The rows of a group lie close to one hidden flat surface of 8 dimensions, which may be shifted away from zero. Surfaces can cross.
Known rows, each followed by its group:
[  0   2  -4   0  -7  -7  -1   7  11  11   4  -3 -16   9  -6  -5] => j_793
[ 13  -1   1 -11   5  -4  -3  13   7  20  -2  -2 -15   4  -5 -13] => j_299
[  1  -4   9  20   6  15  12  10   3  -1 -10   1  -2  14  -3 -16] => j_299
[-10   6  15  25 -10   7  13   1   1  -2   1  -6   0   1   7  -5] => j_565
[-11   2   8   9  -7  -2  -4  -7  -3   6  -5 -10  -4   9   5  16] => j_793
[  2 -20   6  -1  -1  -6 -13   4 -14 -24   4   1  -7 -13   3   6] => j_299
[ -2   5   7  -7 -22  -4   0   1   3   2   4  -5 -16  -2 -19  15] => j_565
[ -8  11  -8   2 -13 -10  11  -1   1   2  15   4 -13  -7 -11 -23] => j_581
[-12   2   2  23 -24  -9  11   7 -10  -3   5  -3 -11  -5   7 -15] => j_299
[  1   6  19  17  -7   4  13  -5  -8   3   1  -6   6 -11   7 -10] => j_793
[-4 -7  1 22 -6 -5  0  7 18 -6  8 -1 -7  6 15 -3] => j_793
[-13   1  -6 -25 -11   2  -1  -3  -5   1 -14   9   1   5  -8  23] => j_581
[  7 -10 -10  -7   4  -2 -12   8  10  -2  -1   2 -10  13  -9  11] => j_299
[  5 -10   3 -15   8  -5 -18  -3 -10   3  -8  -4  -4   1   0  20] => j_793
[ -4  -6  -9 -19  11  -8 -15 -16 -12  -4   0   2   5 -10   9  15] => j_299
[12 -8  2  9 13  1 -5  0 -8  0 -7 -3  8  6 -1 -8] => j_793
[-21   8   8   2 -19   7  10  -5  -8  -1  -8  -3  -7   4  -8  14] => j_581
[  7   3 -24  -5 -19 -17 -11   5  17  -1  18  -2  -7  -2  -4  19] => j_581
[  8  -6  -2 -12  -4  -3   1  19   4   4  -5   6 -13   7 -16 -13] => j_581
[-12  -8   3  -5  -6  -6  -2   2 -30  -1 -10  -2 -14  -4  -1  -6] => j_299
[  6  -5  16   4  12   8   7   8 -10   9 -11  -1  -4   2   1 -23] => j_299
[ -2  -4  -2   1  16  -3 -10  -6   0   5  -4  -3   2   9   9   2] => j_581
[-16   4  -5  18  -6  -4   2  -8  11   0   6  -1  -1   9  12   5] => j_793
[  4   2 -15  -3  20 -11  -9 -14   2  11   3   1  12   5   8  -8] => j_793
[ -9   7  11   1 -17   2   7   0   6   0   2  -2  -9   1 -11   5] => j_565
[ -6  -3  -2   8  16   5   0  -9 -14  -8  -5   1   3   7  -5  -9] => j_581
[-11   6  10 -16  -7  -4  12   7   4  16  -8   6  -7   1   0 -17] => j_581
[  4 -10 -15  -4   1  -4  -7   4   6 -10   4   9  -4   4  -4   2] => j_793
[-18  11   3  -7  -9   8  19  13  15   3  -3   8  -9   8  -5 -13] => j_565
[  5  -9   2   4  25  -8 -14   3  15  12  -2  -5  -1  16  18  -8] => j_565
[ 13  -2 -12 -23  -1  -2  -8  11 -11   7  -3  -1 -12  -7 -12   6] => j_565
[  1  12  17  -3  -3  -2   2 -11 -15  22  -6 -15   0  -7  -2   3] => j_793
[-11   0 -21   3  -3  -3  -2  11  16  -4   1   5  -6  19   2   3] => j_565
[ 12  -1   3  15  19  -2  -6  -8  -4   3  10 -11   3  -7  11 -13] => j_581
[-23   0   0   9  -2   8   5   4   9  -7 -10   4  -4  24  -2   6] => j_565
[ 10  -7  12  -2  -2  11   0  12  -5   1 -12  -3  -4   3  -9   8] => j_581
[  3 -11   5  24  -5   5  -4  -9 -10 -23  -1  -1   7   6 -13  13] => j_565
[ 10   3  10  -1   0  -3   2  19   4  23   0 -12 -17  -4  10 -16] => j_565
[-13  16 -11  11 -17   2  19   0  -6  12  -4   2  -3   6  -5 -13] => j_299
[-10   0 -12  -4 -17 -11  -4  -1  -7  -2   5   0 -11  -2  -2  10] => j_299
[ -1   3  -9   3  12 -13  -8  -7  11  17   4  -5  -1  11  12  -5] => j_793
[ 7 -2  6 -4  8 -7 -9  4  9 17 -1 -8 -4  3 13  1] => j_581
[ 20  -9   4  15   7  -7  -9   9   4   3   7  -8  -4   0   6 -11] => j_565
[ -6  -7  -4   9 -16  -3   0  11  -5 -11  -1   1 -15   6  -9   3] => j_299

New rows. What belongs after each?
[ -5   2   6  -1  -5   7   6 -16  -8 -17   0   8  12  -6 -15   6] => j_565
[ 10  -2   2  10 -16  -4  -4  15   0   3   4 -11 -17   1  -7   4] => j_565
[ 13 -21   2  -2   6   6  -6  10  -8 -18  -5   8   1  -4  -4   1] => j_793
[ 13  -9   3   4  -7   7  -2  -3 -20 -18  -3   2   0  -5 -25   9] => j_565
[  0 -15  -2  14   7   2  -9  13   9  -7  -8   0  -9  29  -7   1] => j_565
[ 17  -6   4   0  -9   4  -1   6 -15  -6   0  -2  -5 -11 -19   1] => j_565
[  8   3 -10 -15   2  -6   5   0 -15   9   2   7   1 -15  -2 -20] => j_299
[ -4  -3 -12 -10  10 -10  -1   4   5   5  -2  11  -3  10  -2 -22] => j_581
[ -5   4 -11  15 -12   7   8  -2   8 -13   5   7   6   4  -5   6] => j_299
[  4   0  -2  14  23   0  -1 -16  -8  -4   6  -2  16  -7  15 -16] => j_581
[ -6   8 -11   2 -13  -6  -2 -11  -7   2   1  -5   1   5 -11  16] => j_793
[ 11  -3  13 -16  -6  -2 -11  -7 -13   4  -2  -7 -11  -8 -22  16] => j_565
[ -1  -4  21  -9  14 -10 -14 -13  18  11   0  -4  -3  13  -4   3] => j_565
[ -3  -3  -5 -22  13  -3  -1   1  -8   7  -8   8  -7   4 -12 -15] => j_581
[  7 -11   6  16  10   1 -10  -2 -13  -2 -11  -8  10  12   3   7] => j_793
[ -5  -2  11   1   2   4   8   8   2   4 -12   5   3   7   6 -10] => j_581
[-11   9 -11  13  -2  -3   2 -21  -6  -8  12  -2   9  -7   6   5] => j_581
[ -7  -3  -3  20   2   7   0 -12 -13 -14  -2  -2  13   2   8  12] => j_565
[ -5   8 -11  -7  -1   0  12  -5 -21  13  -8   6   2  -4  -3 -19] => j_299
[ -4  11   3 -25   2  -6   3  -4  13  14   5   5  -1  -8   0  -8] => j_565
[-27  -2  -1  12   6   6   7  -6  17  -4  -1   9  -8  16  16  -5] => j_793
[ -3   0 -15  18  -4  -3  -1  -9  -2 -11   4   2  12   7   0   7] => j_793
[  3  -6 -12  11 -12  -5  -4   8   6  -8   3   2  -7  12 -12   5] => j_793
[ 17  -6  -8 -20  17   4  -3   2 -14  -3  -4   8   8 -12  -7 -11] => j_565
[ 14 -12  -4  10  31  -4 -13  -9  -7   0  -1  -3  18  -1  22  -8] => j_565
[-12  -3   3 -23   8   0  -8 -17   8  -7  -6  11   4  13 -20  14] => j_565
[ -2  -5 -20  -8   4  -3  -1  -3  -1 -11  -2  15  12   3  -4  -2] => j_581
[ -8   1  -4  -5 -17 -12  -6   1  16   3  11  -2 -16  -4   8  16] => j_793
[  7   7  -6 -18   7  -7  -1  -6   2  11   8   3   6 -17   9  -8] => j_565
[ -5   9   0   6   8  -5   3 -14   3  15   3  -3   9  -4  23  -7] => j_299
[ 11 -15   0  15   7  -1  -7   8  -1  -9  -2   0   4   7   2  -3] => j_793
[  7  -6  12 -10   8  -4  -6  -7  -8  -3   6  -1   2 -23  13  -1] => j_299
[  8  -2 -14  -2 -15  -3  -2  18   0  -1   3  -2 -15   1 -12   4] => j_565
[ -4  11  -9  -2 -24  -8  -2  -6  -6   4   4  -6  -6   1 -17  20] => j_793
[ -2  12  15   6 -16  -2   7  -4  -6  15   1 -12  -7  -7  -3   3] => j_793
[-16  -5   5   3   4   4  13   7   4  -1 -17  14   9  16   7 -19] => j_581
[ -5   0   2 -10  -4  -5  -6   7   7  15  -4  -4 -23  14  -9   4] => j_793
[  6  -7  10   9 -11   0  -7   5  -3  -2  -2  -9 -15   9 -17  13] => j_565
[ -6  10 -20 -18   4 -11  -4   1  10  17   8  -1  -1  -4  20   2] => j_565
[-14   3 -25   8  -4  -8  -1 -13  -5  -6   5   6  11   3  10   5] => j_299
[  5  -4  -5  13 -17 -19   3  13  -3  -2  17  -1 -11 -15  10 -24] => j_299
[ 13 -13   1   6   4  -1 -14   7  24 -13  12   0  -5   3   4  12] => j_299
[  3   1  -7 -17   4  -7  -7  -1  -8   8   4  -2 -17  -1 -17  -6] => j_581
[  2  -2 -17  -4 -20 -16   0  12  -7   0   8   3 -16  -6  -9 -10] => j_299
[-11   8  17 -15   7   3   4  -9  -4  22  -7  -5 -13  -3   5  -3] => j_793
[-15  -3  -7  -9   5  -2  -7 -17   0  -5   0   6   5  -3  15  18] => j_793
[ -1   9 -28   2 -15   5  12  15 -13  -4   5   3   1 -14   9  -3] => j_565
[  1   6   0 -27   2  -4  -1   8   9  19   0   0 -12  -3  -1  -7] => j_565
[-14   5  -2  -4   7  11  10  -9  -7  -6  -7   8  12  -1   4  -1] => j_565
[ 11   2   9   2  -2  -3  -4  -7 -15   9   3 -13  -1 -17   7   5] => j_565
[-13   2   8  20   3   2  13  -2   8   1  -3   5  14   5  22 -19] => j_581
[ 19  -8 -13 -16   3  -4 -11   5  -8  -4   2   4  -2  -7 -16   2] => j_565
[ 13  -6   5 -11  10  -7  -8  10  14   7   1   2  -9   7  -8 -11] => j_565
[ -9  -8  -4   6   7  -4 -14 -11   6  -9   3  -2   2   7  15  21] => j_299
[-11  12  19  -5 -12   1   8  -7   1  11   1  -6  -7  -7  -1   4] => j_565
[  3  -3  -8   6  16   0  -5 -10 -13   0  -9  -1  13  12  -5  -2] => j_793
[ -9   2 -16  -2   1   9   4   6 -17  -1 -10  -1   0   0   8   7] => j_565
[ -5  -5 -25  -8   8  -5  -6  -5  10  -6   4  13  -2  10  -4  -1] => j_793
[  4   4  -1   4 -11   0  10  -6   8 -17  14  13  11 -11 -14  -9] => j_565
[-11  -8 -26  -4  -3  -1  -1  -3  13 -20   9  20  -2   5  -3   4] => j_793
[-11   2  -3  -4  -4   7   6 -18  -4 -21   1  14  16  -3 -15   8] => j_565
[ 19  -3  22   4   0 -12 -14  -9  -1  15   8 -17  -7 -11   1   5] => j_565
[ 14   0   1 -19  -2  -7  -5 -10 -11   2   7   1   9 -29   6   6] => j_793
